Every row belongs to one group in each of 4 separate groupings. Each group adds its own fixed numbers to the row, and there is some noise. The rows also spread widely along 13 directions, which tell nothing about the answers.
In the rows, 128 means zero.
Some rows, each with its group in each grouping after it:
[125 115 165 119 112 104 139  80 122 111 107 125 155 139 155 170 108 133
 129  43 168]	B q_96 q_400 (2)
[118 125  90  84 122 157  82 131  61 162 122  90 121 105 162 167 163  69
  96 180  81]	E q_583 q_400 (0)
[164 140 158 107 135 136 131 109 183 113  93 122 163 114 156 113 107  97
 123  96 113]	C q_96 q_668 (1)
[ 93 137 148 106 129 107 165 184 173 111 116 109 107  73 124 143 222 116
 112 123 131]	B q_100 q_976 (0)
[138 126 119  56 139 183  97  73 130 134 162 114 136 131 162 112  58 172
 153 132 115]	G q_829 q_976 (1)
[134 105 137 120 106 135 104  64 114 144 106 136 164 154 170 156 103  96
 117  71 138]	G q_829 q_668 (3)
[102 137 104 121 123 122  86 113 119 111 173 119 130  71 150 149 159 184
 153 143 135]	C q_206 q_400 (2)
[126 112 121  94 124 142 119 113 143 115 127 161 141 109 183 168 150  86
 171 128 112]	E q_100 q_668 (3)
[132 138 117  84 141 153 139 104 120 156 133 124 114 156 118 143 146 124
  95 142 105]	E q_583 q_976 (3)
[170 158 102 122 142 169 103 176 180 124 150 120 131 103  94 106 127 145
 187 140 114]	E q_206 q_976 (2)
[116  70 146 142 127  92 162  77 180 116 145 184 132 121 155  90 122 112
 184 116 128]	C q_100 q_668 (2)
[113  83 151 184 124  79 162  81 162 127 113 144 147 104 141  93 164 113
 141  95 102]	B q_100 q_976 (2)
[175 126 133 106 131 138 129 146 126 135  90 118  92 135 128 100 124  53
 121 129 114]	G q_96 q_668 (3)
[143 120 135 134  99 134 113 130 150 146 124 116 109  97 137  99 145  75
 115 109 124]	E q_100 q_400 (0)
[ 98 132 168  93 117 134 131  64 129 128 162 144  69 129 177 143 137 155
 135 125 145]	E q_583 q_400 (1)
[128 128  78  99  79 148  64 125 116 112 122 152 155 112 162 146 136  73
 118 104 101]	E q_96 q_976 (1)
[172 166 146 121 144 154 128 137 164 135 110 131 111 150 129 122 136  88
 100 140 111]	B q_583 q_668 (2)
[139 122 168 158 140 124 152 157 161 131 158 150  59 155  83  80 129 119
 163 133 182]	E q_100 q_400 (3)
[150 178 106 109 126 131 103 114 133 130 105 121 148 119 130 182 172 130
 107 105  99]	C q_96 q_400 (1)
[140 107 101 112 100  70 147 106  89  89 125 152  91 116 109 126 147 132
 166  56 149]	E q_829 q_976 (2)
[142 133 139 106 155 133 140 147 112 137 113 106 136 169  92 130 113 115
  73 123 156]	E q_96 q_668 (3)
[120  98 142 127  82 116 143 122 160 170 128 116  95 148  79  94 113 129
 127  47 185]	G q_206 q_400 (1)
[179 173 164 133 168 117 172  92 136 128 120 154   4 165 125 124 161 115
 176 159 111]	E q_206 q_400 (0)
[123 131 180 126 161 121 132 101 116 100 141 123 116 126 157 115 107 129
 115 155 157]	C q_100 q_400 (2)
[136 112 118 114 163 121 153 181 178 113 138 107 138  83 101  98 146 132
 162 156 110]	B q_206 q_400 (3)
[124 119 125  74 121 104 121 121 109  62 110 120 148  76 183 151 131 105
 111  92 145]	B q_206 q_668 (3)
[ 90  93 121  76 114 110 124 143 144  73 162 169 134 127 150 132 111 123
 121 123 186]	G q_206 q_668 (3)
[150 147 120  62 119 140 120 138 162 108 138 114 122  91 132 118 123 138
 119 103 129]	E q_829 q_400 (1)
[128 120 143 131 120  78 152 131 100  80 130 133 110 140  90 106 111 134
 101  63 208]	E q_100 q_976 (0)
[121 158 105 123  86 132  71 165 119 104 162 148  96 103 128 137 167 112
  99 117 169]	E q_100 q_400 (2)
[187 162 143  84 155 152 125 131 174  96 121  92 161  75 145 107  93 144
 122 104 127]	E q_100 q_668 (0)
[101 115 161 127 115 107 137 138 108 124 135 115 102 124 119 141 149 121
 115  98 183]	E q_583 q_400 (3)
[119  91 109 114 123 150 119 109 141 173 132 124 139 126 146 141 131 103
 173 135 104]	E q_206 q_668 (0)
[ 86  90 142 144  91 100 108  82 156 115 169 164 141 126 154  94 124 144
  79  95 167]	G q_96 q_668 (3)

New rows, each followed by its group in each grouping:
[143 121 131 188 128  87 132 102 150 107 113 177 140 112 148 130 184  76
 148 120  96]	E q_100 q_400 (3)
[103  93 125 135 124 121 126 156  98 153  95 136 152 189 109 196 134  67
 142 118 161]	G q_206 q_400 (2)
[170 165 144  92 152 185 115 131 113 180 103  79  91 138 127 134 136  92
 117 152 109]	C q_583 q_668 (3)
[ 83  86 115  55 121 106 126 125 121  65 156 165 167 115 170 161 113 128
 109 116 177]	G q_100 q_668 (3)
[156 147 137 116 146 119 134 155 104 127 111  84 128 134  82 124 113 119
 100 110 162]	C q_583 q_400 (0)
[133 137 161 126 136 134 155 173 196 115 130 135 104 127 105 101 156 112
 134 124 138]	B q_96 q_976 (3)
[119 129 124 138 156 104 129 108  53 116 150 151  50 174 111 105 150 115
 100 181 137]	E q_829 q_976 (3)
[151 132 146 124 113 153 124 131 139 159 115 116 109 164  98 122 116 113
 136  80 155]	G q_96 q_976 (3)
[136 124 103  90 105 154 103  95 145 121 110 159 182 124 179 188 144  84
 144  81  97]	B q_100 q_976 (3)
[119 110 163  88 169 137 168 111 134 155  97 101 152 153 140 145 136  98
  71 147 115]	E q_829 q_668 (3)
[119 118 100 112 135 138  99 108  67 145 148 110 101 124 134 109 134 110
 120 178 104]	C q_583 q_976 (0)
[151 137 104  47 158 156 115 168 115 112 120  97 149 137 116 135  83 123
 106 150 132]	G q_96 q_668 (1)
[120  84 145  77 105 124 147 112 149 158 100  92 151 125 134 110 108  95
  71  75 147]	G q_829 q_668 (0)
[ 95 148 172 122 163 192  98 121 124 173 146  63 160 129 140 160 126 179
 101 148 153]	G q_100 q_976 (3)
[139  98 120 129 125 117 138 172 152 124 118 130 155 110 107 126 134  84
 170 120 123]	E q_583 q_400 (2)
[168 128 182 129 147 152 113  99 150 110 108 118 129 123 180  78  69  75
 119 143 126]	E q_206 q_668 (2)
[139 134 102 164 150 105 113 121  88 138 125 139 118 151 107 150 165 116
 145 164 102]	C q_96 q_400 (2)
[123 151 154 117 155 137 157 140 182 131 146 145 137 182  91 124 134 139
  68 144 145]	E q_583 q_976 (0)
[109 149 121  54 170 141 112 109  85 103 142  98 152 111 167 173 140 159
  58 168 125]	E q_829 q_668 (3)
[ 98 112 121  82 143 111 126 103 106  92 130  96 217 100 149 141 116 150
  33 126 122]	E q_583 q_976 (2)
[198 179 120 111 137 147 107 115 104 135  96  87 155 153  91 144  98 139
  74  58 151]	E q_96 q_668 (3)
[138 134 145 129 156 103 145  82 144  96 139 141 118 131 131  69 118 145
  92 144 108]	E q_829 q_976 (1)
[118 105 157 108 127 118 134  78 111 120 138 112 160 135 143 140  80 164
 117  74 178]	E q_583 q_668 (2)
[172 183 137 110 161 183 102 126 144 120 138 128 112 130 142 143 115 140
 197 156  99]	E q_583 q_976 (1)
[113 124 126  86 175 118 123 101  44  94 107  98 153 113 179 187 135 118
 124 166 101]	E q_829 q_976 (0)
[122 149 116 100 105 143  88 101 113 111 127 143 146 123 161 164 155 105
  92 100 136]	C q_100 q_976 (3)
[173 107 178 133 176 135 160 109 165 125 100 112 154 144 126  81  64  99
 158 122 137]	C q_206 q_668 (3)
[147 113 149  71 130 153 145 123 148 135 117 137 104 160 145 154  93  83
 180 110 149]	E q_206 q_400 (0)
[131 138 100  62 177 119 115  99  65  71 152 127 139 119 161 140  99 146
  95 195 101]	E q_583 q_400 (1)
[167 159 110  87 109 144  79  86 101  87 174 154 126 149 140 128  55 160
 117  89 176]	E q_583 q_400 (2)
[168 169 171 117 170 183 123 142 157 148  94 111 133 148 153 166 130  81
 140 151 116]	E q_100 q_668 (0)
[155 123 102 130 129  95 141 150 164 126 106 102 142  82  95  77 158 102
  92 118 104]	C q_206 q_668 (0)
[108 137 174 125 158 116 100 123 124  54 147 111 137  72 186 128 102 160
 153 156 159]	G q_206 q_400 (1)
[161 163 171  91 150 128 170 141 163 114 100  92  82  95 115  94 152 122
 114 119 112]	E q_583 q_976 (1)
[120  95  86 114 121 120 107 136 127  87 180 163 206 163  83  99  58 148
  92 102 179]	E q_583 q_976 (3)
[155 119 173 109 165 106 183 106 148 131  61 126 131 146 146 142 156  50
 104 137  84]	C q_96 q_400 (3)
[173 138 166 134 138 189 116 107 157 187 121 110 151 195 108 116  67  96
 104 108 145]	E q_583 q_400 (3)
[135 148 146 147 166 157 150 101 133 188 117 113 114 173  97 162 156 155
 170 129 109]	E q_100 q_976 (1)
[146 142 142 159 101 150 106 116 143 198  99 105  98 150 104 106 152  90
 109  93 126]	C q_96 q_668 (1)
[123 132 117  87 192 155 139 134 113 143 138  67 180 113 103 156 118 189
 147 156 120]	C q_100 q_976 (0)
[129 117 110 119 141  67 181 179 159 111 102  97 117  61  84 106 216 117
  99 116 102]	B q_206 q_400 (3)
[109  85 110 157 109 128 108 146 171 155 104 118 199  71 148 159 181  72
 196 114  86]	C q_206 q_400 (3)
[149 132 149 107 118 166 126 145 204 164 128 113 139 116 125 115 127  96
 145 119 118]	C q_583 q_400 (0)
[135 134 178 129 116 136 147  67 132 163 108 104  92 124 148 127 157 121
 118  81 123]	E q_583 q_976 (3)
[114  89 113  72 152 117 134 128  80 108 137  98 132 107 145  90 110  89
  53 187 105]	B q_583 q_400 (3)
[164 126 113 143 135 132 101 125 127 125 135 146 135 156 117 111  93 107
 140 141 123]	G q_96 q_400 (2)
[151 146  94  63 161 108 123 139 112  67 133 105 139  66 143 114 132 146
  86 159 107]	E q_206 q_668 (2)
[116 115 130 141 141 136 121 136 151 130 131 134 163 138 122  94 127  92
  93 166  99]	E q_583 q_976 (1)
[140 134 147 154 148 116 114  70  91  97 156 144  97 153 131  92  78 164
 154 121 163]	G q_100 q_976 (1)
[ 88 108 134 151  87 122  85  89 125 157 169 125 118 145 127  78 114 124
  37 118 176]	C q_206 q_400 (0)
[116 148 179 138 165 166 105 121 126 126 149 116 134 173 133 155  71 171
 163 131 198]	E q_206 q_668 (1)
[ 73  86 124 100 121 134 125 153 121 123 152 138 152 133 125 147 141 111
 116 129 167]	E q_100 q_976 (3)
[146 111 110  63 136 137 142 113 122 100 112 177 125 174 147 144  99  70
 156 134 104]	E q_96 q_976 (1)
[ 99  90 148  83 127 160 123 109 150 142 136 130 165 139 157 131 106 104
 135 129 135]	C q_829 q_976 (3)
[151 119 118 146 163 100 150  89 129 109 122 152 136 148 120  96 135 119
 119 139  89]	B q_829 q_976 (3)
[137 135 160 133 117 130 139 171 168 151 106  85 116  82 108 121 174 105
 123  93 142]	E q_100 q_400 (2)
[114 108 157 110 108 169 122 116 190 188 103 123 132 130 165 131 149  65
 119 123 105]	G q_100 q_668 (1)
[138 160 144 130 125 164  94 111 127 147 119 132 118 174 146 162 135  90
  86 124 142]	B q_206 q_400 (3)
[126  98  97 156 132 131  85  82 109 153 156 100 170 101 128  85 107 145
 119 142 109]	C q_206 q_400 (3)
[110 107 139 126 147 127 143 170 133 147 147 109 119 141  84 101 135 120
  91 159 157]	E q_100 q_400 (2)
[158 188 196 105 149 179 102 158 163 104 136 117 105 146 145 154  90 128
 160 130 189]	C q_96 q_400 (0)
[133 132 142 130 175 173 136 107 142 205 104  80 168 154 110 157 133 138
 148 141 101]	C q_100 q_668 (1)
[182 186 156 119 172 163  95 124  74  77 142 145  80 163 151 166  80 131
 197 136 188]	E q_100 q_668 (3)
[159 142 148 147 169 135 104 139 120 108 107  83 178  78 146 118 124 110
 137 152 107]	C q_583 q_668 (3)
[217 179 108  92 153 161 110  92 166 109 108 153 162 163 139 122  79 110
 108 117  83]	E q_96 q_668 (1)
[168 155 122  99 150 151 111 120 132 104 154 118 126 110 124 124  87 171
 178 113 144]	E q_100 q_400 (1)
[129 119 155 153 158 121 166 183 149 153  94 108 113 133  79 113 175  78
 146 150 124]	C q_100 q_976 (2)
[ 72 117 151 145 163 123 154 114 106 186 131 124 122 186 113 191 192 130
  87 173 132]	E q_100 q_400 (2)
[163  95 148 120 150  93 167  93 141 122  81 125 154 139 133  77 101  70
  83 121 100]	C q_96 q_668 (2)
[153 110 112  42 142 147 157 100 165 131 153 148 120 141 138 113  93 117
 135 149  99]	E q_583 q_400 (0)
[116 107 134 121 103 154 110 100  87 157  96 150 114 178 163 182 147  39
 140 100 130]	B q_100 q_976 (3)
[198 150 123  90 135 182 113  84 131 185 100  74 112 105 142 122 116 122
 147  94  90]	G q_100 q_668 (3)
[139 112 112 133  87 127 107 146 159 130 113 116 161  93 129 132 137 101
 156  55 138]	B q_96 q_668 (0)
[193 123 137  96 181 149 144  92  99 154  79  73 172 162 122 115  57  89
  85 135  89]	E q_96 q_400 (0)
[126 114 102 129  84 139 102 115 164 165 146 135 159 122 120 131 140 128
 119  80 131]	E q_583 q_668 (2)
[132 162 138  71 138 159 133 113 114 176  98  64 103 129 112 144 159 138
  74 118 107]	C q_96 q_976 (1)
[ 97 109  70 127 100  81  76 113  77  69 150 142 149  54 159 100 161 113
  95 134 111]	C q_100 q_976 (1)
[126 136 118 101 143 101 154 113  79 135 102 125  72 170 107 146 166 102
  76 142 125]	G q_206 q_976 (0)
[106 132 173 141 157 148 132 180 158 141 134 122 134 173 101 135 135 111
  95 157 173]	E q_96 q_668 (3)
[151 192 176 126 157 126 115 150 143  51 127 117 101  76 157 114 144 136
 129 145 134]	E q_583 q_976 (1)
[165 122 118 139 133 111  98  59 105 106 117 105 165  76 160  77  90 129
 121  97 107]	C q_100 q_668 (1)
[159 174 146 142 147  89 137 139 125  89 120 114  98 107 105 123 158 152
 103 100 159]	E q_829 q_668 (0)
[108 119 166 160 131 112 116 168 153 123 101 103 136 110 139  95 156  56
  49 161 138]	G q_206 q_668 (0)
[154 143 178 106 142 141 164 138 136 154  88 110  65 136 132 146 168  73
 143 123 127]	E q_583 q_668 (3)
[ 85  96 101 144 106 121 107 120  86 178 147 132 107 177  96 145 147 113
 121 124 170]	C q_206 q_668 (0)
[129 122 115 168 124  92 113 107 116 106 121 150 137 125 124  98 155  95
  95 128 118]	C q_206 q_976 (3)
[163 173 122  91 148 177 109 143 140 158 119 102 112 138 127 153 144 115
 111 150 103]	E q_96 q_668 (0)
[144 132 152 142 154 182 119 126 143 196 124 113 133 196 105 146  99 114
 167 139 140]	C q_96 q_668 (0)
[113  81 105 117 153 123 120 130 152 110 157 130 203  93 135  99 108 134
 142 151 123]	C q_100 q_668 (3)
[163 136 115 146 149 116 116 112  98 116 139 143 108 146 111 124 117 139
 162 117 148]	G q_100 q_668 (3)
[132 115  70 146 121 105  83  74  94 100 155 145 190 128 127 100 100 149
  71 121 113]	E q_206 q_976 (2)
[130 108 113  71 103 162  98 122 138 137 131 109 177 112 159 145  95 110
 121  91 133]	B q_583 q_668 (2)
[149 138  98 131 119 114  84 139 160  43 151 164 173  82 155  77 121 106
  96 132 106]	B q_96 q_976 (3)
[115 106 170  73 117 150 144 131 158 127 137 142  79 138 159 139 110 105
 181 115 175]	E q_206 q_668 (2)
[188 158 136  90 114 130 140 121 119 115 112 111  26 124 110  75 119 111
 133  82 144]	B q_206 q_976 (2)
[126 134 122 123 108 143  99 112 126 134 113 156 150 158 151 165 143  64
 118 119 119]	C q_583 q_976 (0)
[132 137 163 116 147 156  98 179 110 124 120  79 132 118 133 151 103 109
 157 135 173]	G q_829 q_400 (0)
[ 75 102 163 119 167 107 168 138 143 136 153 124 116 162  98 132 133 178
 132 151 174]	G q_829 q_668 (1)
[174 170  92 144 130 119  95  73  76 120 122 135 111 123 129 140 158 132
 137 112  93]	C q_583 q_976 (3)
[117 135 169 169 152 103 114 139 109 100 112 105 158 129 125 142 124 120
 106 130 175]	C q_206 q_400 (2)
[164 132 181 113 174 157 180 127 170 180 109  89  90 155  93  92 115 131
 153 148 107]	G q_583 q_976 (2)
[120 102 232 126 146 122 192 132 158 151 111 100  58 141 125  88 122  98
 136 123 174]	E q_583 q_668 (2)
[153 133 132 103 122 148 116 120 182 113 133 161 149 138 146 106 103  83
 110 134 106]	E q_583 q_400 (1)
[ 93  77  93 111 107  84 126 187 115 103 151 107 151  72  94 101 138 121
 139 112 169]	C q_583 q_668 (0)
